The rows are grouped in 4 different ways at once. Each group adds its own fixed numbers to the row, and there is some noise. The rows also spread widely along 15 directions, which tell nothing about the answers.
In the rows, zero is written as 128.
Known rows, each followed by its group in each grouping:
[104 141 107  89 133 105 164 120 132 147 137 136 127 144 116 127 136 160
 138 157 126 134 115 127 158 147 123 128 118 137 122 109 111 114 135 107
 145 147 147 129 140 112 100 149 105 119 126 149]	C J297 J576 nulal
[156 155  96 120 149 175 156 107 166 153 131 116 171 147 166  82 125 128
 149  92 147 139 107 142 108 149 141 156 155 156 146 119 127 186  92 122
 172  85 106 135 177 104  90  58 156 129 106 165]	K J438 J688 Laso
[126 108 118 137 156 128 123  91 144 116 157 107 115 120 154 106 122 124
 101  76 178 127 109 136  88 171 147 124 124 137 155  98 115 125  87 117
 134 120 127 134 156 157 121  78 144 133 124 151]	Q J438 J497 Vimer
[119 119 118 105 137 150 137 175 128 169 126 106 149 142 113 132 149  95
 144 134 137 150 115 122 111 136 107 143 117 146 114 120 140 113 130 116
 130 154 165 146 106 154  98 118 152 118 124 140]	K J297 J497 Laso
[101 138 125  77 161 122 113 132 146 134 120 162 155 115  74 170 165 128
 136 159  80 124 133 165 171 151 134  87 111 172 124 173  82  98 173 120
 118 118 125 150  90 107 170 147  49 145 155  93]	R J240 J416 nulal
[110 164 113  66 123 142 156 138 125 120 124 174 127 118 121  92 100 140
 131 116 136 161 169 108 125 156 147 124 128 126 125  99 152 124  89 141
 117 100 152 158 117 164 107 124 114 100 116 130]	W J240 J416 Vimer
[112 135 102 164 111 164 158 123 164  20 113 109  94 102  84  99  85 102
 147 148 158 157 160  98 129 111 205 142  63  90 133 138 169 176  91 138
 124 115  94 115 105 104 165 151 185  89 141  99]	Q J297 J576 kebis
[100 101 146 116 102  86 129 152 159 109 127 117 104 142  94 162 101 102
 136 162  93 125 108 111 185 104 141 151  93  75 139 158 143 106 183 159
 114 158 131 148  62 152 142 145  74 133 106  70]	R J297 J688 kebis
[107 120 118 112 130  80 119 159 110 117 130 114 174 107 114 164 131 143
 161 162 138 139 122 102 161 117 133 123 165 125 127 132 151 113 148 111
 159 174 145 123  93 120  92 172  70 141 110 113]	W J438 J688 Laso
[118 158 114 107 144 122 109 151 127 133 142 138 162 134 124 134 160 164
 127 132 157 130 126 134 120 146 121  83 127 169 114 116 124 131 102 120
 184 129 152 129 128 117 106 126 111 125 138 155]	C J240 J688 kebis
[107 125 127 138 111 131  90 136 145 105 118 132 121 108 109 126 125 148
 158 139 137 128 127 132 147 132 118 117 104 139 116 142 148 141  94 134
 122 136 150 138 107 118 139 156 140 120 143 101]	U J297 J497 Vimer
[148 161 145 123 114 140 147 107 156 135 141 124 137 126 152 102 115 119
 160 141  94  99 115  88 118 138 149 127 141 156 146 131 129 153 123  64
 166 122 112 125 157  73 135 113 104 140 161 143]	U J438 J576 Vimer
[142  97 124 137 152 108  91 119 130 114 152 128 132  93 156 124 138 130
 100  84 186 113 110 143 100 169 144  92 151 150 158 115 128 108  72 125
 125 124 134 133 136 155 113  94 113 139 125 141]	K J438 J497 Laso
[123 108 144  96 128 115  72 127 130 131 121 156 131  84 133 116  94 120
 175 115 116 127 140 130 148 144 126 116 140 151 117 130 162 135 112 125
 113 104 152 151  92 148 138 150 104 148 137  88]	C J438 J416 Laso
[117  83 116 136 157 110  89 123 129  78 127  93 153  79 111 153 114 127
 137 120 168 151 121 141 132 136 157 124 153 100 130 130 153 124 121 148
 156 128 126 118 110 126 130 166 110 134 114  85]	R J438 J416 Laso
[113 143 100 162  73 113 143 115 132  82 156 118 109 178 120 129 108 188
 141 138 148 127 121  69 171 117 127 159 108  81 150 103 138 175 134 136
 115 155 156 119 111 116 110 135 133 117  75 142]	C J297 J416 nulal
[138 156 107 154 108 176 140 126 130 108 144 107 151 120 140 127 171 147
 136 130 148 112 131  79  99 155 151 130 153 151 169 118 115 155  99  65
 100 149 146 127 152  82 114 107 128 125 145 168]	K J297 J416 Vimer
[156  92 104 134 136 147 150 109 128 114 116 131 149 104 119 100 125 121
 192 134 166 119 133 127 154 117 192 144 142 119 166 142 142 161 113  96
 104 102  98  93 150  50 136 171 114 148 143 126]	Q J438 J497 kebis
[124 121 138 112 151 148 130 116 104 125 136  71 126  79 127 126 137  99
 146 143 134 137 117  85  64 158 151 137 155 120 118  90 137 101 134  55
 172 145 149 110 157 100 135 181 116 129 191 125]	R J438 J688 Vimer
[116 116 135 152 131 108  96 144 152  93 142  70 144 138 121 177 138 143
 103 122 144 140  81 124 125 118 133 125 130  73 125 132 148 115 138 176
 211 147 128 125 110 131 126 128 107 117 102  90]	R J297 J688 nulal
[137 121 168 118 106  57  76 188  77 162 169 103 143 169 117 181 150 155
 132 144 146 109  87  65 122 107  82  81 134 119 102  91 162  87 172 114
 220 185 193  96  80 129 110 179  69 137 112 137]	C J438 J416 Laso
[129 102  95 173 108 120 115 106 124 104 160 109 132 142 153 129 141 188
 136 110 182 111 104 110 156 144 128 150 149 109 170  98 122 159  98 120
  89 152 155 118 145 120  92 114 135 142  92 156]	C J240 J497 nulal
[ 92 117 101 134 147 143 141 111 152 109 133  95 120  95 120 104 119  96
 150 148 126 145 124 136 140 158 139 170 120 144 147 129 126 144 114  90
  81 169 128 151 133 142 110 104 163 137 139 128]	W J240 J416 Laso
[119 147 115 143 131 148 126 112 140  90 161 112 141 136 132 124 131 132
 104 105 139 132 131  88  92 161 144 125 127 139 148 107 117 153 121 104
 135 129 143 144 133 145 130  78 129 131 115 143]	U J240 J416 nulal
[ 93 145 115  71 149 189 141 165 158 157  92 115 133  61 131 105 147  80
 158 149 110 164 142 154 101 163 138 140 139 144 112 134 142 100  84 115
  92 135 141 176 133 145 102 113 145  96 182 103]	R J438 J688 Laso
[130 155 115 119 107  62 148 147 119 125 159 139 171 144 156 144 128 195
 128 141 157 123 121  82 161 133 133 109 183 122 155 109 126 125 105 113
 181 165 146 128 133 112  53 128  56 122  75 171]	R J297 J688 Laso
[141 138 134 107 107 152 157 142 172 158 135 122 122 191 139 114 113 108
 119 101 112 137  98 113 128 118 129 166 108  84 139 122 146 141 142 180
 157  98 126 156 117 153 115  63 127 112  80 119]	R J297 J688 nulal
[119 108 159 162 120 123  78 142 172 101 124  95 112  76 133 136 123  93
 144 145 115 113 104 127 141 132 145 123 129 118 141 163 155 125  94 127
 127 164 117 146 105 118 145 119 124 131 156  90]	R J297 J416 nulal
[126 100 117 125 123 102 114 156 141 123 127 138 155 126 112 133 118 106
 174 154 140 121 137 120 173 113 141 122 126 155 143 153 143 154 139 114
 108 150 129 134  81 118 116 134 108 155 103 127]	C J438 J416 Laso
[138 100 157 157 124 105  68 149 155  95 153 125 131 122 121 166 146  94
  98 111 136  93 114 118 115 131 153  78 111 144 166 159 128 121 132 132
 131 140 124 143  74 145 165  88  85 154 127 106]	C J297 J416 kebis
[152 102 124 157 111 170 129 148 157 125 130 101 100 124 148 119 174 118
 107 116 180 105  83 138 109 132 161 126 123  89 173 131 148 115  72 156
 100 138 121 124 148 102 116  92 145 106 141 127]	K J297 J688 nulal
[ 96 140 113 138  82  91 121 130 111  84 160 117 114 134 140 159 140 221
 116 143 150 120 113  79 157 141 131 129 144  68 155  95 133 112 123 136
 114 169 173 124 126 128  91 153  73 110 110 120]	C J240 J688 kebis
[129 107 130  83 125 140  85 152 115 163 116 163 126 114 129  99 115 120
 164 102 165 142 140 138 122 140 107 122 120 153  91  98 177 133  84 148
 130  92 180 150 103 167 114 153 153 123 131 122]	C J297 J688 Vimer
[137 132 155 132 100 106  93 119 142  99 146 180  77 110 112  98  96 101
 138 136 125  82 149  97 135 144 146  73  80 184 147 143 134 140  99  85
  90 125 132 137  88 124 178 123 104 149 164 129]	U J438 J416 Vimer
[113 123  99 130 166 184 136 128 153 107 134  84 160 110 110 134 144  67
 116 108 150 154 148 121  69 165 154 143 128 161 144 120 108 146 128  91
 111 126 135 156 119 155 133  73 161 134 125 145]	R J438 J416 Vimer
[127 104 100 137 141 113 112 127 108 123 157 127 133 129 131 131 148 157
 111  90 204 129 119 129 113 155 127 103 126 139 144  95 117 119  94 125
 118 135 156 121 127 152 103 115 131 129 104 158]	Q J438 J497 Laso

New rows, each followed by its group in each grouping:
[101 170  95 131 128 159 152 148 164  72 133 109 164 146  95 168 158 134
  95 134 123 150 140 104 115 133 159 116 110 122 142 148 103 143 144 140
 154 129 117 153  97 128 136  87 105 106 103 121]	R J297 J688 nulal
[147 121  93 134 166 203 166  97 130 103 125  80 167  77 151  77 126  88
 152 102 180 157 149  97  52 174 188 170 179 144 154  93 143 170  73  63
 130 107 125 122 190 102 101 113 184 123 145 168]	K J297 J416 Vimer
[111 119 117  82 168 128 194 161 155 153 123 105 147 125 108 115 134  60
 121 154 136 157 135 130 106 147 163 135 116 136 141 131 115  95 128 101
 144 156 118 150 129 150  99  99 122 116 129 156]	R J297 J497 kebis
[119 133 146 143 121 107  70 203 124 127 146 100 193 166 103 201 164 137
 129 121 134 131 110  99 131  97 102  95 120 137 114 142 146 122 165 150
 195 159 160 132  55 148 129 121  92 134  98 113]	Q J240 J497 kebis
[117 115 100 131 139 154 131 107 115 119 148  94 154 125 118 134 133 111
 150 118 133 139 122  90 108 157 123 171 138 154 134 103 114 153 164  67
 111 139 163 135 126 139 120 128 143 154 121 141]	K J297 J688 Laso
[140  93 126 100 140 122  97 130  86 151 154 144 150 170 101 159 150 152
 129  86 155 131 111 119 134 130 111 118 118 119 116  94 127 112 178 148
 136  96 177 115  95 144 146 163  87 149  98 113]	Q J240 J416 nulal
[121 102 161 108 133  81 110 147 137 112 145 123 128 115 108 169 119  87
 114 141 106 113 112 106 132 127 146  91 113 129 137 146 136  87 173 119
 153 147 127 137  76 150 152 136  56 148 128  83]	U J438 J576 Laso
[170  67 124 104 119 174 150 192 137 161 106 142 164 191  80 100  94  21
 201 124 148 147 157 107 149  68 157 176  79 128 127 140 190 188 178 153
 110  81 127 130  51 144 146 129 171 154  79 120]	C J240 J497 kebis
[ 98 149 108 138 116  95 120 123 105  78 163 108 157 138  94 183 151 170
 126 155 131 125 132  66 128 141 131 104 126 142 132 117 100 132 179  73
 166 168 160 115  97 112 135 168  71 145 123 131]	C J297 J688 Laso
[145 167 123  83 160 155 155 119 156 137 119 157 170  99 137  80 118 103
 154 125 129 141 161 128 103 164 173 104 153 190 132 134 125 151  77  87
 172  86 107 147 156  97 121 109 115 123 149 163]	R J297 J416 Vimer
[128 113 147 140 112 103 115 162 125 143 149 106 124 149 113 133 134 106
 157 161 129 107 112  89 139 115 121 124 102 147 133 126 141 128 147  83
 140 177 152 118 100 118 130 143 122 147 144 146]	C J240 J497 kebis
[160 131  99 127  95 191 149 126  78  99 150 133 130 147 127 114 137 158
 128  82 188 141 150  47  81 144 153 150 145  82 144  61 154 151 113 120
  95  87 183 110 133 123 122 149 142 106 103 147]	K J297 J416 nulal
[144 100 143 104 120 142 116 119 115 155 131 137 121 118 127 123 133 111
 160 115 115 111 106 109 129 134 133 148 138 116 136 119 147 117 150 110
 112 112 149 131 120 119 146 154  97 152 147  98]	W J297 J688 nulal
[123 161  86 138 134 155 131 113 164  84 123 124 185 114 140 126 138 170
 156 128 140 136 141 127 140 136 163 123 160 146 148 146 121 184 100 121
 153 104 106 131 143  80 111 108 111 131 117 133]	C J438 J688 nulal
[145 105 117  89 156 154 144 126 134 146 130 157 160 112 132 103 126  85
 141  99 146 135 147 129 110 153 152 128 143 171 135 116 130 139 112 102
 115  88 135 150 126 144 119 106 125 144 120 144]	U J297 J576 nulal
[ 83 160  99  94 127 133 194 177 163 105 112  90 125 104 127 129 148 125
 110 181 142 164 122 125 123 145 169 129 129  85 149 133 137  84  93 143
 124 185 117 149 135 134  68 104 112  68 132 122]	K J438 J688 Laso
[173 116 142 139  74 122 115 168 107 119 148 153 149 176 112 156 146 143
 149 126 150  96 131  56 148  87 152 103 127 101 156 128 160 147 157 134
 134 119 149 103  76  87 144 159  71 142  94 126]	C J297 J416 nulal
[124 161  91 136 122 157 158 119 128 136 159  82 177 161 169 126 157 181
 137 118 152 140 105  80 110 149 122 170 179 120 149  80 119 165 123  92
 159 149 159 125 176 109  61  90 133 126  95 181]	C J240 J688 nulal
[166  98 161 120 138 137 142 126 110 127 161 101 124 120 151 130 144  83
  93  87 153 107 108  76  50 152 180 117 150  99 177  95 137  85 132  95
 149 123 128 121 142 143 146 108  83 141 146 129]	W J240 J497 Vimer
[130 146 116 130 141 170 111 152 139  95 139 117 152 134 111 138 154 116
  95  95 162 144 137 120  76 152 149  98 111 148 131 121 134 138 108 144
 151 104 139 142 110 146 143  90 141 112 123 131]	K J240 J416 Vimer
[107  93 112 140 159  90 107 128 160  71 122 135 134  92 103 127 104 115
 128 120 176 143 138 164 153 132 171 100 100 136 138 158 139 130  85 159
 139 124 100 135  95 149 136 131 125 128 113 109]	Q J297 J497 kebis
[103 157  87 139 127 152 154  93 169  98 141 125 119 157 122  93  98 137
 134 105 143 145 141 122 131 150 137 153  85 150 143 118 108 181 105 121
 110 114 123 150 129 148 125  69 171 121 102 156]	Q J438 J497 Vimer
[107 151 108 133 103 134 136 119 143  80 141 127 138 154 110 163 134 187
 113 125 121 135 116 104 151 128 136 132 115  83 137 126 123 138 147 159
 140 118 140 134 112 117 136 131  94 108  95  93]	U J297 J576 nulal
[155  94 134 134 145 149 130 134 134 127 137 102 143 138 107 123 135  74
 151 128 143 121 115 115 104 121 165 124 105 134 142 135 139 147 156 105
 160 113 111 109 117 100 162 137 132 152 142 121]	C J240 J497 Laso
[163 110 147 131 105 130 123 102 106  98 162 142 107 155 112 150 126 135
 115  89 136 103 114  74 114 121 164 114 104  90 151 107 133 124 168 126
 141  80 133 104 106 111 187 155  76 141 124  99]	Q J297 J576 nulal
[134 142 109 105 125 181 171 128 209 139 106 134 151 146 148 106 132 127
 138 118 110 138 115 174 166 132 177 159 139  90 179 167 125 156 104 189
 104  85  80 166 151 100 112  53 110 109  95 106]	R J240 J416 Vimer
[132 165  77  82 117 198 168 135 107 133 107 147 158 135 117  98 151 184
 179 138 157 158 150 106 123 132 147 142 145 108 114  94 151 158 107 125
 133  79 152 109 157  66 106 179 133  94 139 135]	C J438 J688 nulal
[148 106 114 135 136 135 138 114 149  57 140 164 118 123  87 112 116  82
 117 126 170 109 170 120 128 137 213  82  77 157 177 154 119 162 119 120
  93  90  89 125  91 115 185 115 112 151 125 129]	C J240 J416 Vimer
[113 135  88 159 150 146 136  90 119  35 161 100 178 121  88 179 162 151
  94 117 144 134 145  77  91 159 180 109 138 129 163 128  78 148 176  81
 139 126 128 117 122 103 168 134  79 150 117 118]	U J297 J416 nulal
[120 126 131 149 102 117 117 112 159 105 143 114  74 126 141  89  82 107
 143 134 130 115 111 100 144 137 127 154  96 134 137 119 152 154 100 110
 105 152 133 141 115 149 123  96 159 133 131 137]	K J438 J688 nulal
[108 136 112  96 141 147 137 133 159 103 111 129 165  91 125 137 124 122
 151 139 109 146 147 131 139 139 169 131 146 127 139 146 137 134 128 125
 124 107 116 151 117 121 124 124  95 125 135  97]	C J438 J576 kebis
[101 108  95 101 160 122 146 102 127 121 152  82 195 140 152 155 123 156
 119  95 145 167 117 114 119 162 143 178 191  94 151  88 115 135 163 134
 152 125 150 147 145 170  73 106  93 143  57 130]	C J240 J416 Vimer
[104 106 128 135 134  97  98 140 142  94 134 100 122 103 124 147 130 143
 115 134 167 131 110 136 122 139 142  99 123 109 134 126 144 102  97 149
 155 154 135 126 112 140 121 138 113 116 132 109]	C J438 J497 Vimer
[146 114 134 138 115 127 136 125 135 128 139 108 102 171 106 132 135 139
 129 132 147 113  82 118 131 117 138 129  89  90 136 123 138 118 143 148
 170 126 128  98 132  88 153 156 121 118 131 118]	K J297 J497 Vimer
[138 124 134 119 134 108  91 169 114 175 135 110 202 147 121 163 168 149
 176 150 139 115  98 117 146 111  96 105 163 166 112 134 140 129 153  98
 194 161 161 107 117  74 101 164  86 152 121 144]	U J438 J416 Vimer
[ 96 138 113  43 146 104 145 150 136 177 102 169 157  93 123 122 141 139
 172 168 104 143 133 155 179 156 118 124 153 172 111 141 122  91 116 111
 107 142 150 161 122 129  80 154  74 126 143 128]	K J297 J688 nulal
[122 160 147 115 113 140 153 118 182 102 123 105 135  99 165 120  99 114
 137 130  84 133 116  98 120 145 171 149 156 107 156 141 144 132 106 122
 151 125 104 159 142 124 114  88  98 108 135 104]	K J297 J576 Vimer
[130 118 122 109 104 117 122 129 104 135 137 142 146 127 117 146 135 148
 170 145 123 113 129  83 156 134 128 140 147 143 137 121 130 129 157  82
  98 139 169 127 107 108 121 176  78 150 131 128]	K J297 J688 Vimer
[143 126 117 134 106 130 160 160 154 146 136 142 137 178 120 115 137 119
 153 140 146 112 122 114 166 105 149 134  96 133 167 145 130 152 123 130
 102 139 116 129 110 105 112  91 122 129 103 159]	Q J240 J497 kebis
[154 137 159 133  99 168 105 152 130 126 147 124 104 140 147 132 159 141
 100  82 143 111 101  97  83 132 150  99 111  80 148 111 151 100  99 163
 133 100 140 131 123 132 153 100 104 101 150 102]	Q J240 J497 nulal
[123 127 129  69 151  99 141 124 159 179 131 168 130 152 132  97 114 135
 136 128 119 127 103 177 170 147 123 121 113 144 130 133 123 116 118 157
 149 109 124 148 142 133 106 106  95 132 111 131]	U J240 J416 kebis
[185 136 151 137 111 156 146  94 110 165 166 111 126 159 160  70  95  96
 179 103 111  95 109  38  86 129 135 175 151 143 154  80 153 179 149  32
 163 113 142 104 166  83 135 110 138 167 145 178]	W J438 J416 kebis
[112 124  99 119 133  92 153 117 110 144 178 118 101 187 124 113 120 144
  97 119 176 135  99 109 127 159  94 143  94 143 129  68 107 125 135 110
 136 163 177 128 131 180  82 100 151 130  83 188]	K J240 J688 Laso
[125  77 105  91 157 153 137 202 121 136 113 141 113 142  53 138 166  61
  97 131 205 163 137 170 111 122 138  95  51 136  99 121 153  87 115 182
 107 120 153 132  62 174 135 143 175  96 116 126]	K J297 J576 nulal
[ 68 207  95  81 121 139 167 131 142 112 137 142 149 147 102 136 134 166
 127 155  82 157 153  87 127 161 110 129 110 161 108 120  93 133 151  96
 142 142 163 168 112 148 111 113 100 107 124 137]	U J297 J688 nulal
[146 143 135 120 136 127 140 139 122  86 137 120 176 106 127 142 130 134
 126 129 142 132 138  82  96 130 183  95 160 113 136 122 150 126 122 107
 214 108 117 107 136  87 132 156  77 118 137 117]	U J297 J576 kebis
[117 125 124 103 127 124 134 109 148 107 125 148 130  90 123 114  91 108
 164 134 105 133 149 114 155 149 157 145 137 139 140 142 129 145 124 103
 102 112 126 158 110 132 134 139  96 142 133 103]	R J297 J688 Laso
[ 82 128 104 126 127 125 146 138 134  89 128  99 168  71 131 144 116 114
 156 155 114 154 168  73 135 160 150 165 175 138 152 125 119 131 122  60
  78 179 156 165 109 156  86 126 107 135 122 136]	R J297 J497 kebis
[115 141 136 168 142  95  96  99 137  89 163  70 134 121 125 145 124 144
 129 134 137 117  95  93 106 144 134 109 125 145 131 117 121 138 135  76
 209 169 126 102 140  98 140 138 115 144 148 139]	Q J438 J416 Vimer
[142 146  91  93 123 154 200 135 146 129 131 160 131 227  55 117 123 123
 139 145 132 141 134 131 173 101 156 138  53 105 139 139 112 164 189 171
 142  77 107 114  98  85 159 132 119 117  78 131]	R J240 J416 Laso
[108 171 108  62 160 146 167 139  95 126 144 126 127 131 104 114 149 144
  85 120 175 165 140 102  39 174 139  84 113 131  94  62 124  79 112 109
 206 111 166 119 153 143 117 152 119  82 155 152]	U J438 J688 Vimer
[ 93 130 132 101 113 120 172 121 166 103 115 101 117  89 144 117  88 121
 150 162  95 150 119 103 148 138 168 173 146  69 142 127 155 113 117 126
 126 153 119 152 142 130  98 142 104 103 133  84]	U J297 J576 Vimer
[129 135 143 148 147  91  99 110 154  89 157 102 137  83 168 127 120 142
 102 116 148 116 106 119 117 163 157  98 170 129 155 122 131 121  70 117
 181 150 112 134 152 125 109  92  94 131 132 140]	R J240 J416 nulal
[108 143 110 148 145 144 101 113 146  98 128  76 191  87 146 133 117 132
 181 126 129 148 130 100 117 137 140 153 172 163 122 128 143 177 117  74
 171 143 128 134 135 107 107 128 135 147 134 130]	Q J438 J688 Vimer
[109  82 139 126 145  76 146 126 119 110 142  87 110 112 115 139 116 104
 137 159 147 132 103 108 144 131 163 137 117  89 144 117 137  85 145 107
 141 180 123 107 120 129 122 169  99 135 135 114]	Q J240 J497 nulal
[117 120 138 125 123 141 130 121 157 113 139 108 138 118 142 147 135 109
 129 119  99 122 111 107 131 140 161 146 136 109 163 140 122 123 150 120
 105 134 116 155 115 139 134  92  82 142 128  93]	Q J240 J688 nulal
[108 118 133 132 120  89 130 175 141 139 135  96 132 163 102 169 161 142
 121 157 148 126  88 126 148 107 124 106  95 102 134 142 131  89 142 151
 168 187 137 120  98 119 112 140  98 109 116 124]	Q J297 J497 Vimer
[130 113 103 142  86 185 120 171 131 155 134  89 183 189 134 158 158 133
 157  98 150 144 116  84 124 103 104 193 145 102 139 104 156 175 161 149
 102 132 185 150  92 155  87  92 156 133  61 131]	C J297 J688 Vimer
[151 127 131 117 129 152 111 154 160  81 121 162 138 158  73 131 121  83
 127 118 148 126 155 134 125 102 183  76  54 145 130 169 150 162 145 176
 166  58  93 131  60 120 202 123 113 135 122  91]	C J240 J688 Vimer
[127 104  97 140 116 140 137 132 168 135 119 122 151 173 111 122 120 126
 166 127 143 133 108 151 186 110 123 175 106 130 144 153 133 178 135 159
 105 127 126 138 106 118 114 107 154 138  76 132]	K J297 J497 Vimer
[140  73 146 121 152  87 104 129 161 101 134 159 111  99 126  95  77  58
 123 105 159 114 142 144 130 138 172  96 103 157 153 150 151 126  91 136
 119 107  99 148  92 175 147  93 114 155 119 116]	U J438 J497 kebis
[139 140 139 133 120 173 113 138 155 159 136  94 161 181 123 149 155 124
 142 109  99 115  86 115 105 114 107 141 113 128 129 137 126 148 174 130
 176 112 135 131 123 102 154  95 122 138 125 111]	U J438 J497 Vimer
[136 103 120  98 170 181 141 140 137 135 106 127  74 106  79  71 144  76
 136 140 184 142 122 180  80 142 168  93  51 126 107 118 157 104  79 140
 150  91 113 100 145  91 176 171 190  96 209 117]	C J438 J497 kebis
[118 156 123  88 137 138 142 138 133 142 136 153 146 145 121 122 142 144
 114 112 126 138 132 119 104 154 126 103 119 144 121 117 117 111 118 129
 158 106 147 147 126 141 126 110  99 110 124 134]	U J297 J497 nulal
[101 129 105  91 133 141 151 171 174 150 117 142 140 153 100 135 161 110
 139 162 120 134 126 164 168 126 138 126  89 145 144 160 114 124 140 150
  92 142 127 163  95 138 113  92 113 127 120 123]	C J240 J688 kebis
[125 149 117 126 120 176 121 131 140 121 131  97 157 134 123 157 157 147
 139 119 107 134 108 111 109 133 132 143 145 105 135 127 123 138 156 126
 144 112 140 136 124 104 137 123 100 124 131  95]	R J438 J688 Laso
[121 135 115 135 110 129 126 136 117 104 127 107 157 118 112 153 150 164
 177 173 119 124 113  94 170 119 139 142 148 115 133 136 140 141 148  99
 132 155 142 105 122  63 121 187  89 135 145 111]	K J240 J688 nulal
[ 96 157 114 116 135 115 165 104 165  88 131 107 150 101 131 132 120 141
 137 167 100 129 126 106 142 152 173 130 151 124 163 148 106 129 134  87
 139 157 101 138 151  89 117 119  70 127 137 118]	U J438 J416 Vimer
[116 139  80 155 136 189 140 150 146 100 120  97 171 114 116 120 161 122
 147 130 169 151 144 122 108 145 147 148 131 157 144 132 128 170  84 103
 103 141 139 136 133 110 104  99 183 113 129 160]	K J297 J497 kebis
[126 141 152 104 112 142 110 152 158 177 121 119 154 147 127 127 114  97
 192 145  68 129 109 112 153 112  97 152 116 162  98 144 156 158 157 108
 166 132 145 155  96 123 126 122 136 143 135 112]	C J297 J576 Laso
[147 109 158  92 132 108  97 152 121 194 134 162 131 151 112 117 134 107
 174 135 119 109 109 136 163 119 106 108 104 171 111 134 144 119 143 118
 138 123 149 128  95 115 139 150 101 155 141 131]	Q J240 J416 nulal
[152 161  85 127 117 169 175 141 133  91 124 122 171 145 129 117 143 181
 142 127 182 152 133 110 129 117 183 128 155  76 152 116 149 167  91 159
 178  91 108 102 162  58  96 142 119  89  99 137]	R J240 J688 Laso
[133 142 106 120 134 112  92 152 105 140 143 135 191 157 129 155 156 211
 137  94 183 141 115 124 138 122 100  93 153 136 108 102 140 134 107 158
 200 114 164 110 119 116  93 144 101 120  87 148]	Q J438 J497 nulal
[119 141 138  75 146 118 106 135 147 172 116 174 155 139  98  98 103 117
 193 151  99 132 134 155 175 133 102 115 103 199  87 147 139 154 134 115
 163 103 139 142 109 108 139 153 119 149 139 124]	U J240 J416 Vimer
[118 130 156 106 106  98 104 128 119  89 130 150 117  92 115 144 108 151
 160 156  96 114 137  85 157 131 160  99 126 106 131 138 151 107 138 117
 136 123 133 122  96 107 167 196  52 134 164  75]	C J240 J497 nulal
